All rows are made from the same 5 directions, up to rounding. Whole rows:
[[-14.3 -24.0  13.5   9.0   7.1  -7.0  23.9  -8.1  -4.9 -22.0 -27.0 -23.8
  -35.6  18.5  -8.8 -14.7]
 [  1.8   9.0 -21.8 -15.9  20.4  25.7 -28.1 -20.7  11.2  11.9  19.3  15.9
   -4.0  -1.4  25.3  23.8]
 [ -9.2 -20.6  39.7   1.2   1.8   0.1  37.7 -19.3 -13.4 -25.9 -30.8 -32.1
  -38.1  17.2 -19.8 -21.5]
 [  9.6  11.9  17.3  -6.9   9.2  38.7  -1.2 -24.9  -6.7  -1.1   0.2  10.5
  -17.7 -10.4 -11.3  17.3]
 [  3.7   2.7  32.4 -20.5 -22.1 -20.2  19.8  -1.0  -5.2   1.7   4.6 -24.0
   29.6   2.3  -3.4 -29.8]
 [ -1.8  -3.4 -35.6  41.9   9.0   2.4 -13.2  28.0  -0.1  -3.5 -12.6  29.5
  -21.7  -8.1 -12.4  25.7]
 [-13.7 -12.5 -31.2  16.8 -11.1 -31.4  -5.6  34.5  13.8  -0.2  -3.2  -3.0
   23.3  -1.1   1.4 -13.9]
 [  0.1 -12.2 -12.5  29.4  23.4  -9.6   2.9   4.1 -14.7  -8.8 -16.6  11.9
  -55.8  23.5   8.6  22.6]
 [ -4.1  -6.9 -16.8  -3.4  -2.3 -40.0  -4.5  15.6   4.0   8.4  10.4  -7.8
   14.7  18.6  28.6 -10.3]]

Rows cut short, each followed by the rest of it:
[  4.4   9.7  30.4 -32.7   2.2  34.4   3.9 -38.1   0.7   0.1   7.6]  [-11.0   2.8  -6.9  -2.6  -3.5]
[  2.0  -7.0  37.7   2.1   3.1   9.5  28.0 -18.8 -17.7 -16.8 -21.0]  [-14.8 -34.9   9.6 -18.7  -6.0]
[-17.2 -17.0 -30.7  21.6  -7.9 -25.8  -2.5  32.1  13.8  -6.0 -10.7]  [ -4.4  12.9  -1.1  -4.6 -13.3]
[ 20.1  18.0  21.6   6.9 -18.6 -10.9   9.3  16.2 -18.0   8.6   5.3]  [ 11.6  16.7  -9.7 -15.0   1.4]
[  9.6   3.3  10.6  19.1 -13.6 -22.9  13.3  23.4 -15.5  -0.1  -6.6]  [  5.1   2.0   0.4 -13.5  -2.9]
[ 21.4  18.4  21.3  -6.5   7.1  12.9   0.2 -16.0 -19.1   9.0  10.1]  [ 15.3 -15.8   3.0   5.4  20.7]
[  6.5   2.1  12.7   4.7  -6.1 -12.4  10.1   6.3 -10.8   0.0  -2.5]  [-1.0 -1.6  4.2 -4.0 -3.1]
[ 12.7   4.5  21.2  -2.8 -11.1 -36.0  15.3   9.8 -18.1   6.6   5.6]  [ -7.1   6.2  16.7  10.5 -10.0]
[ 11.2  11.5  33.1 -27.9  -1.7  11.0   8.2 -26.7  -8.7   5.0  10.8]  [-9.6  4.0  3.1  5.7 -4.4]
[-26.2 -21.7 -14.5   6.8   0.6  16.1   2.8  -0.6  21.3 -19.3 -21.1]  [-16.6  -2.2 -10.3 -20.5 -16.3]
[  8.0  16.2  16.0 -14.2 -15.3  19.1  -1.1  -4.5   2.4   6.3   9.7]  [  2.6  30.4 -23.0 -16.4  -4.8]
[ 32.3  26.2  31.9   3.1 -14.3 -16.7  10.5  10.7 -30.7  15.3  12.7]  [17.6  7.3  0.2 -3.3 10.8]
[ -2.6   9.0 -23.5  -1.3  10.8  43.3 -25.8 -10.2  16.4   3.9   7.0]  [ 21.0   3.2 -24.0  -6.1  21.8]
[ 11.2   7.5  12.4   7.1 -17.9 -27.3  10.4  21.4 -12.5   6.1   3.0]  [ 1.5 17.9  0.1 -5.4 -8.2]
[ -5.2  -5.2  16.7   9.2 -16.4   3.9  18.1   8.5  -0.7 -12.7 -17.4]  [-10.9   7.6 -13.8 -33.2 -17.6]
[ -8.3 -14.3 -23.2  11.0   5.1 -37.1  -2.5  18.2   2.2   0.7  -1.2]  [-4.6 -5.9 21.7 22.9 -4.1]
[ -9.4  -5.8 -28.3  10.9  14.7  18.2 -16.4  -0.7  12.0  -3.3  -4.1]  [ 11.9 -14.2  -5.3   1.1  15.4]
[ -8.9  -8.6 -31.0  13.1  15.0   1.6 -14.8   5.4   8.9  -1.4  -2.7]  [ 10.0 -15.8   4.5  10.7  13.6]
[-10.0  -6.2 -31.3  -2.9  16.3   5.5 -20.6  -4.8  15.2   3.3   6.9]  [ 5.3 -5.2  4.9 21.5 10.5]
[-13.8 -19.4   0.7   0.4   1.6 -20.4  12.8   0.4   2.7 -10.9 -12.1]  [-22.3 -10.2  17.6   6.1 -18.3]
[ -0.3  -8.0  12.2  21.4  -7.5 -13.6  19.6  14.8 -12.0 -11.6 -19.5]  [ -4.4 -14.3   3.1 -20.6  -7.3]
[ -8.3 -18.1  -0.6   4.7   0.3 -40.8  14.1  10.2  -4.5  -5.8  -8.2]  [-19.6 -10.4  27.5  16.5 -17.0]
[-18.9 -13.3 -24.6 -12.7   5.8  -2.3 -12.4  -4.5  22.8  -1.0   4.2]  [-13.5  12.3   3.9  17.4 -11.2]
[ 10.8  19.7  -9.1 -14.1  -2.2  13.0 -21.0  -2.4   6.0  17.8  23.8]  [ 17.2  26.7 -14.5  10.3  12.8]
[ -5.2 -10.5  27.6  -9.4  -1.3  -0.9  22.1 -16.1  -5.8 -12.6 -12.9]  [-24.0 -13.6  10.7  -6.9 -17.9]
